The same things were measured in two ways. Each way mixes the same 8 hidden numbers, adds some noise and spreads widely along 5 directions of its own, which tell nothing about the thing.
In the rows, 128 means zero.
Some things both ways: the first way, then the second way.
[120 120 118 116 114 146 107 157 120 136 121 141 110 136 132 184 129 127
 106 105 147 135 156]
[ 74 142 119 121 116 121 120 132 141 126 135 118 126 142]

[124  94 127 117 134 115 118 120 143 111 130 138 128 143 158 123 114 145
 135 147 137 133 122]
[164 105 118 103 129 138 134 110  99 130 121 124 155  99]

[137 147 117 147 102 144 129 114 132 124 158 129 120 101 144 120 138 123
 112 106 137 130 116]
[ 62 124 149 166 126 109 116 116 146 135 147 146 144 145]

[155 110  99 111 130 131  92 137 122 125 128 150 130 138 156 137 123 137
 144 124 132 127 122]
[123 138 138 113 108 145 138 127 124 134 104  76 163 177]

[114 105  89  92 142 160  81 140 120  94 139 121 124 125 175 165 114 128
 146 114 157 127 118]
[134 124 125 117 133 120 103 153 106  99  94  96 131  87]

[129 123 126 140 115 111 116 125 155 139 123 143 111 140 139 154 135 128
 123 115 131 123 133]
[ 86 166 131 120 160 133 128 123 136 160 124 128 176 143]

[117 110 126 148 108 147 166 124 123 153 131 163 130 144 134  91 127 154
 112 136 177 156 131]
[100 128 125 143 135 124 144 142 128 124 124 150  95 143]

[145 132 100 118 129 151  91 144 111 121 129 146 131 116 158 146 126 121
 139 121 132 126 120]
[125 104 118 117 100 156 132 115 120 145 133 103 137 160]

[128 117 121 136 137 128 113 112 126 123 148 160 132 113 148 140 145 114
 154 123 151 120 102]
[136 149 126 154 111 161 132 147 120 141  90  78 125 162]

[104 111 115 124 144 147 102 130 134 118 123 171 133 139 162 149 113 122
 150 138 140  98 130]
[102 158 106 116 129 146 122 148 136 126  89  87 132 139]

[132 162 135 142 128 135 120 113 124 101 146 108 133  75 145 139 131 116
 137  97 128 110 132]
[108 136 104 176  94 137  89  86 150 172 175 180 101 104]

[158 127 128 152 133 131 123 103 127 131 144 119 141 122 144 111 138 152
 153 101 168 134 103]
[100 139 167 163 113 100 116 137 133 118 139 123 143 167]

[132 139  97 119 116 135 107 118 126 122 128 144 143 102 155 110 131 126
 151 115 131 125 126]
[109 131 151  82 156 103 135 141 128 101 122 104 168 141]

[147 122 120 105 127 117  97 150 117 123 115 156 137 118 149 148 120 133
 119 148 107 136 140]
[130 112 123 101 107 128 148 109 126 107 137  80 170 171]

[141 153 106 127 118 164 112 141  94 126 136 141 143  93 153 131 132 132
 129 112 155 141 122]
[120 108 110  76 142 136 106 146 101 154 168 152 146 102]

[134 122 129 138 120 122 121 123 135 145 122 159 126 132 128 133 138 126
 135 120 142 127 127]
[135 120 128 147 148 110 131 106 141 103 124 136 101 111]

[130 118 101 127 117 149 119 150 117 127 135 160 116 131 156 147 132 125
 114 119 144 137 127]
[ 62  80 132 102 126 128 136 121 109 142 143 137 175 133]

[148 117  99 114 113 177 123 145  89 129 145 149 135 110 127 125 133 122
 121 113 164 144 134]
[128 104 141 114 149 108 107 160 111 113 125 156  95  70]

[129 106 131 119 126 118 140 144 113 124 119 173 138 113 129 122 126 118
 126 154 124 137 143]
[123  89 103 118 132 131 134  98 109 133 144 159 127 101]

[128 129 101 122 123 149 135 141 114  86 146 141 129  95 167 115 115 114
 126 132 114 124 131]
[127  95 141 141 130 105 135 124 128  97 115 145 118  74]

[172  99 123 125 122 123 140 149 103 139 127 161 132 135 125 116 133 143
 119 137 139 153 135]
[160 106 120 129 144 135 128 102 108 150 136 174 116  75]

[ 98 117 115 121 105 154 101 125 146 151 125 162 117 147 147 140 117 130
 109 139 155 138 123]
[111 165 105 151 172 123 116 145 150  99  86 102  91 125]

[139 126 125 137 128 147 130 129 125 105 146 124 130 119 162 118 110 144
 126 126 131 120 129]
[144 151 104 167  86 172 116 106 140 185 133 153  98 121]

[131 115 115 117 105 144 132 139 120 146 112 140 128 136 119 107 120 145
 114 129 157 159 145]
[127 163  94 128 145 156 119 118 128 175 135 171  87 139]

Other things, the second way, with their names:
(264): [121 112 120  71 121 154 137 155 114 150 135 124 144 126]
(539): [ 53 117 123 135 125 121 104 107 131 154 163 142 178 122]
(808): [169 163 123 153 113 167 135 141 134 150  86  93 118 118]
(705): [149 170 133 133 156 132 128 152 139 127 102 114 116 140]
(365): [ 82 138 146  87 138  96 113 155 140 116 132 141 158  71]
(619): [140 161 103 121 144 135  79 172 122 139 139 136 109 103]
(153): [153 108 158 108  78 135 132 163 113 126 126 117 102 128]
(533): [106 129 154  82 118 107 139 162 140 101 131 112 139 129]
(109): [120 141 108 140 109 145  96 107 154 146 119 118 128  92]
(32): [ 75 103 129  91 109 120 132 114 118 121 134 109 179 140]
(53): [123 126 122 113 123 120 101 112 134 112 125 115 112 136]
(478): [118 138 131 149 107 130 122 113 132 134 127 113 147 147]
(882): [170 142 151  94 115  99 126 163 157  79 131 122  81 107]
(1012): [148  72 137 163  71 129 153  81 119 123 161 139 101 155]
(149): [ 59 176 135 158 149 110 120 129 158 133 123 138 129 165]
(75): [ 67 146 152 109 174 109 141 137 125 141 114 154 180 128]
(911): [130 125 121 134 158 118 130 103 134 127 128 158 120 100]
(102): [148 135 117 151  82 142 115 114 145 134 122 125 103 104]
(140): [140 109 158 140 111 117 151 125 124 116 151 127 118 187]
(893): [122 152 144 132 155  95 117 143 134 100 117 121 140  99]
(635): [ 45 114 143 115 119 108 122 102 142 146 158 155 172 123]
(391): [122 109 119 129 106 149 115 126 109 156 131 142 118 115]
(1013): [ 76 140 108 161 149 130 117 117 132 155 153 150 155 148]
(40): [153 137  83 135 151 155 102 122 112 151 122 140  99 100]
(255): [ 60 105 130 110 121 113 133 117 114 135 165 139 181 162]
(118): [142 108 145 105 126 120 154 134 111 101 125  90 155 154]
(846): [122 169 140 151 127 126 139 132 142 116 100  88 140 188]
(992): [119 163 122 131 139 110 118 152 139  89  98  98 108 122]
(856): [109 150 108 131 134 147 109 131 109 174 154 145 151 144]
(852): [158  80 100 147 100 142 133  93 121 123 151 138  90 124]
(834): [134 130 140  77 123 134 122 152 107 147 155 129 145 161]
(661): [151 122 134  90 149 133 158 154 106 114  87 116 126 104]
(970): [ 99 126 131  71 161 109 122 162 110 121 137 134 165 101]
(279): [131  70 129 117 105 129 161 118 100  94 129  89 145 164]
(998): [161 177 115  86 177 150 146 183 113 134 106 108 119 166]
(623): [ 70 124 136 134 132 114 152 146 136  99 115  95 161 160]
(217): [133 148 105  82 162 146 110 153 109 151 113 143 118 108]
(336): [125 118 166 100 113 105 119 169 101 109 123 122 133 122]
(860): [117 148 133 139  89 143 112 135 135 137 107  98 119 174]
(178): [ 96 166 167 153 112 108 122 146 149 112 102  91 135 168]
(468): [180  88 141 129 131 119 146 133 105  84 136  80 146 162]
(800): [131 179 125  69 155 158 150 169 105 179 117 137 156 149]
(458): [102 112 153 153 103 111 116 121 126 124 133 138 136 120]
(784): [124 155 133  95 151 147 121 162 118 168 116 144 146  91]
(761): [126 174 116 105 130 144  67 164 129 158 133 114 120 126]
(958): [ 93 161 118  89 121 164 133 143 132 172 115 114 144 170]
(1002): [163  97  84 114 132 169 132 102 121 153 107 148 107  50]
(934): [124  98 114 112 120 133 131 101 131 140 142 158 118  72]
(612): [150 163 104 129 113 151  87 130 137 150 138 107 124 141]
(416): [124 143 118 129 154 134 118 119 137 137  95 138 122  95]
(591): [141 146  94 147 142 157 114 113 124 157 123 132 114 137]
(508): [140  93 105 160 115 150 129  79 118 141 152 116 140 172]
(985): [126 178 120 161 155 127 109 148 156 136 132 133 102 124]
(213): [117 108 108 121 129 137 122 104 128 147 148 157 133 101]
(254): [ 75  89 133 146 138 104 118 117 125 121 167 135 193 108]
(515): [141 134 153 145 110 146 140 129 125 149 118 109 145 159]
(154): [ 65 166 122 157 162 124 108 141 135 140 117 128 149 162]
(226): [153 109 132  90 106 155 147 139 111 145 125 108 142 133]
(59): [135 187 115 100 174 145 127 163 126 153 113 126 137 147]
(598): [186 132 158 118 133 112 125 146 129  79 114  68 125 155]
(3): [166  97 120 147 107 135 141 125 121 102 136 119  74 154]
(370): [137  91 113 103 128 140 157 126 104 129 131 135 129 112]
(658): [136 173 138 196 121 116 112 115 166 120 114 132  85 130]
(207): [116 102 122 153  94 152 128  90 130 160 128 144 122 121]
(722): [ 76  85 156 114 126  94 142 106 123  78 130  77 177 186]
(552): [106 165 123 137 133 125 130 129 144 137 129 126 132 135]
(71): [110 173 116 216 145 132 127 121 182 121 105 121  84 137]
(417): [107 129 101 148 146 147 117 114 128 159 129 161 101 109]
(777): [147 131 116 130 107 139 138 107 144 120 131  96 128 145]
(278): [102 174 128 135 140 103 128 127 143 113 137 134 118 186]
(384): [163 140 134 120 136 113 127 142 132  73  89  59 147 114]
(801): [ 81 171 117  87 161 150 126 133 111 189 119 146 176 137]
(229): [ 95 165 124 135 157 122 134 162 130 123 105 119 150 129]
(309): [122 101 135  68 131  98 115 156 117  89 148 112 175  99]
(275): [ 55 182 154 171 113 105 103 119 167 131 118 107 159 169]
(724): [113 152 167 101 119 115 149 166 125 124 128 120 139 182]
(823): [156  96 116 125 122 146 129 103 114 149 151 135 137 109]
(1000): [137 108 158 141 135  90 110 133 124 100 142 151 115  91]
(33): [172  95 123  88 113 146 157 150 113 112 130 110 105 138]
(504): [ 94 174 123 170 162 102 103 110 161 112 123 105 152 139]
(770): [113 121 153 151 108 122 127 131 144 128 126 141 112 114]
(193): [149 121 116 194  70 178 128 115 126 186 132 146 107 107]
(344): [109 162  96 134 155 163 125 150 120 188 132 169 143 110]
(257): [120 103 138  64 161 117 135 163  92 121 133 132 175 103]
(10): [ 87  93 136 151 141 111 119 106 109 115 133 129 141 157]
(807): [175 102 137  93 119 135 143 139 104 111 124  83 160 120]
(858): [172 135 118 126 129 148 131 133 130 122 106 102  82 126]
(201): [  4 123 156 172 128 101 103 120 139 144 135 142 191 117]
(98): [103 125 131 120 121 121 126 125 119 127 135 124 140 157]
(880): [117 140 115 194 102 136 124 101 147 139 124 141  98 134]
(791): [127  67 122 109 117 140 158  81 105 134 133 141 133 137]
(730): [171 108 163  99 139 109 140 159  94  99 142 117 137 167]
(917): [163 144 126 138 159 102 138 118 145  76 105 113 104 121]
(110): [141  92 137 126 135 116 119 113 115 127 158 158 146 107]

Some of these things the first way, each followed by its name:
[107  93 112 135 130 133 139 124 143 132 123 162 125 151 153 118 122 139
 148 131 161 125 127] => (661)
[132 116  99  96  95 129  91 132 135 139 132 141 119 131 143 132 127 130
 100 135 132 158 122] => (722)
[134  97 130 121 131 119 125 129 124 132 125 173 141 136 132 134 131 138
 134 142 138 123 144] => (32)
[ 99 100 147 141 146 110 120 112 149 135 122 163 125 145 145 149 133 131
 154 138 157 124 113] => (279)
[113 132 117 145 133 140 109 111 139 132 126 141 124 128 165 128 128 131
 154 116 158 125 101] => (154)
[116 158  97 148 131 139 121 128 119 110 138 161 139  94 191 125 139 119
 153 110 139 116 105] => (623)
[145 151 163 182 140 116 130 112 128 132 152 178 141 117 162 139 146 137
 133 132 136 108 100] => (254)
[143 110 135 133 124 123 127 111 139 133 144 144 129 129 117 138 135 128
 140 112 149 116 134] => (178)
[144 113 139 125 104 120 152 142 110 133 133 162 139 117 125 110 131 139
  93 155 127 160 144] => (255)
[149 122 139 120 113 140 110 129 127 116 153 171 136 118 132 138 110 123
  99 158 104 104 147] => (109)
[129 116 132 132 145 124 135 139 107 122 123 169 139 113 138 138 135 114
 152 136 138 122 134] => (257)
[114 146 124 144 110 121 137 104 149 116 146 139 123  99 136 133 136 113
 129 105 121 101 146] => (635)
[136 136 145 119 139 138  89 116 126 114 130 138 145 105 136 142 111 121
 138 142 122 107 131] => (612)
[115 117 115 114 127 124  98 140 138 120 120 120 105 137 161 164 126 127
 122 114 136 140 122] => (118)
[131 142 132 150 124 133 121 134 125 131 128 142 121 122 161 134 134 137
 121 127 140 140 109] => (1013)
[105 139 129 135 129 126 118 106 139 114 138 111 125 102 154 139 138 126
 138 106 152 136 110] => (856)
[146 129  86 108 105 154 118 147 115  97 147 124 119 101 165 120 113 119
 105 125 117 139 126] => (207)
[128 129 128 136 125 139 124 118 124 129 131 150 142 126 156 103 121 147
 130 144 154 140 111] => (852)
[129 122 160 134 120 106 122 124 140 135 126 171 128 126 123 151 127 122
 112 152 108 116 145] => (777)
[138 124 124 129 134 130 115 145 115 138 100 160 134 132 136 136 127 126
 144 132 139 128 137] => (59)
[115 125 139 120 138 178  95 141 116 118 124 121 129 136 153 155  93 145
 120 135 158 130 129] => (619)
[133  97 127 109 131 134  82 140 142 128 126 147 124 164 164 161 103 153
 112 150 129 131 127] => (384)
[123 127 104  89 139 144  70 123 130 111 113 129 138 100 131 153 113  97
 167 118 123 104 142] => (53)
[107 123 116 102 107 147 103 131 126 119 134 138 126 105 143 127 118 116
 106 147 136 156 120] => (40)
[153 121 120 114 112 128 128 126 117 110 150 141 140  98 145 100 121 135
 110 152 114 142 130] => (478)
[136 131 127 132 141 133 113 145 117 113 117 159 128 112 140 157 120 105
 143 126 113 104 140] => (213)
[128 128  86 138 120 127 138 125 136 117 128 138 125 118 166 101 131 130
 152 103 138 126 124] => (75)
[150 133 123 119 125 133  99 156 112 113 124 137 113 113 146 172 130 111
 111 125 113 131 128] => (823)
[151 127 116 168 127 133 123 112 130 133 169 153 118 130 158 154 160 134
 140  80 163 112 103] => (201)
[121  98 126  98 121 145 131 140 112 128 118 169 139 115 110 116 109 112
 122 163 132 136 158] => (217)
[153 125 121 140 120 128 131 136 117 153 118 164 135 126 119 126 140 133
 134 117 144 130 139] => (149)
[128 127 125 145 122 123 118 133 138 139 123 132 117 150 150 162 134 155
 123 101 155 133 134] => (552)
[168 111 136 139 131 133 139 145 105 132 133 165 141 132 139 116 129 147
 124 143 139 138 130] => (880)
[128 128 106 114 114 151 123 151 101 120 133 151 135 107 148 131 125 129
 111 130 135 143 144] => (970)
[113 125 113 111 116 127 105 108 138 122 138 131 117  98 139 128 142  97
 140 117 146 147 104] => (10)
[132 124 130 123 133 133  77 106 151 132 125 122 124 136 141 145 120 133
 146 122 143 120 113] => (598)
[ 86  96 156 121 120 125 132 107 157 132 131 154 127 137 120 141 116 131
 116 152 147 124 149] => (992)
[153 132 101 118 144 121 100 146 107 125  97 156 150 117 158 122 127 132
 163 127 123 127 127] => (917)
[133 101 137 116 115 140 128 120 131 133 121 117 127 136 128  95 107 153
 114 149 156 168 119] => (730)
[129 157 110 145 117 139 105 113 133 117 157 130 124 103 170 149 144 128
 130  91 143 119 108] => (539)
[157 126 130 124 142 136 116 135  97 134 113 148 156 105 117 128 130 125
 163 116 150 125 142] => (834)
[101 112 137 141 125 111 162 112 144 129 122 149 128 122 126 111 132 126
 143 127 148 128 145] => (800)
[180 127 117 127 128 146 116 157  92 120 125 143 143 119 154 108 115 146
 124 140 124 144 123] => (110)
[159 125 119 140 120 137 137 147 100 138 135 181 143 120 135 134 141 131
 128 120 134 120 148] => (934)
[ 99 132 112 149 137 134 130 128 138 110 128 140 122 125 182 136 125 134
 144 118 148 121 116] => (229)
[106 142  97 139 135 147 114 118 127 135 105 141 140 126 172 108 127 140
 171 110 174 138 104] => (998)
[115 146 105 132 129 163 122 133 116 105 135 150 139  97 166 125 118 113
 145 120 139 106 132] => (264)
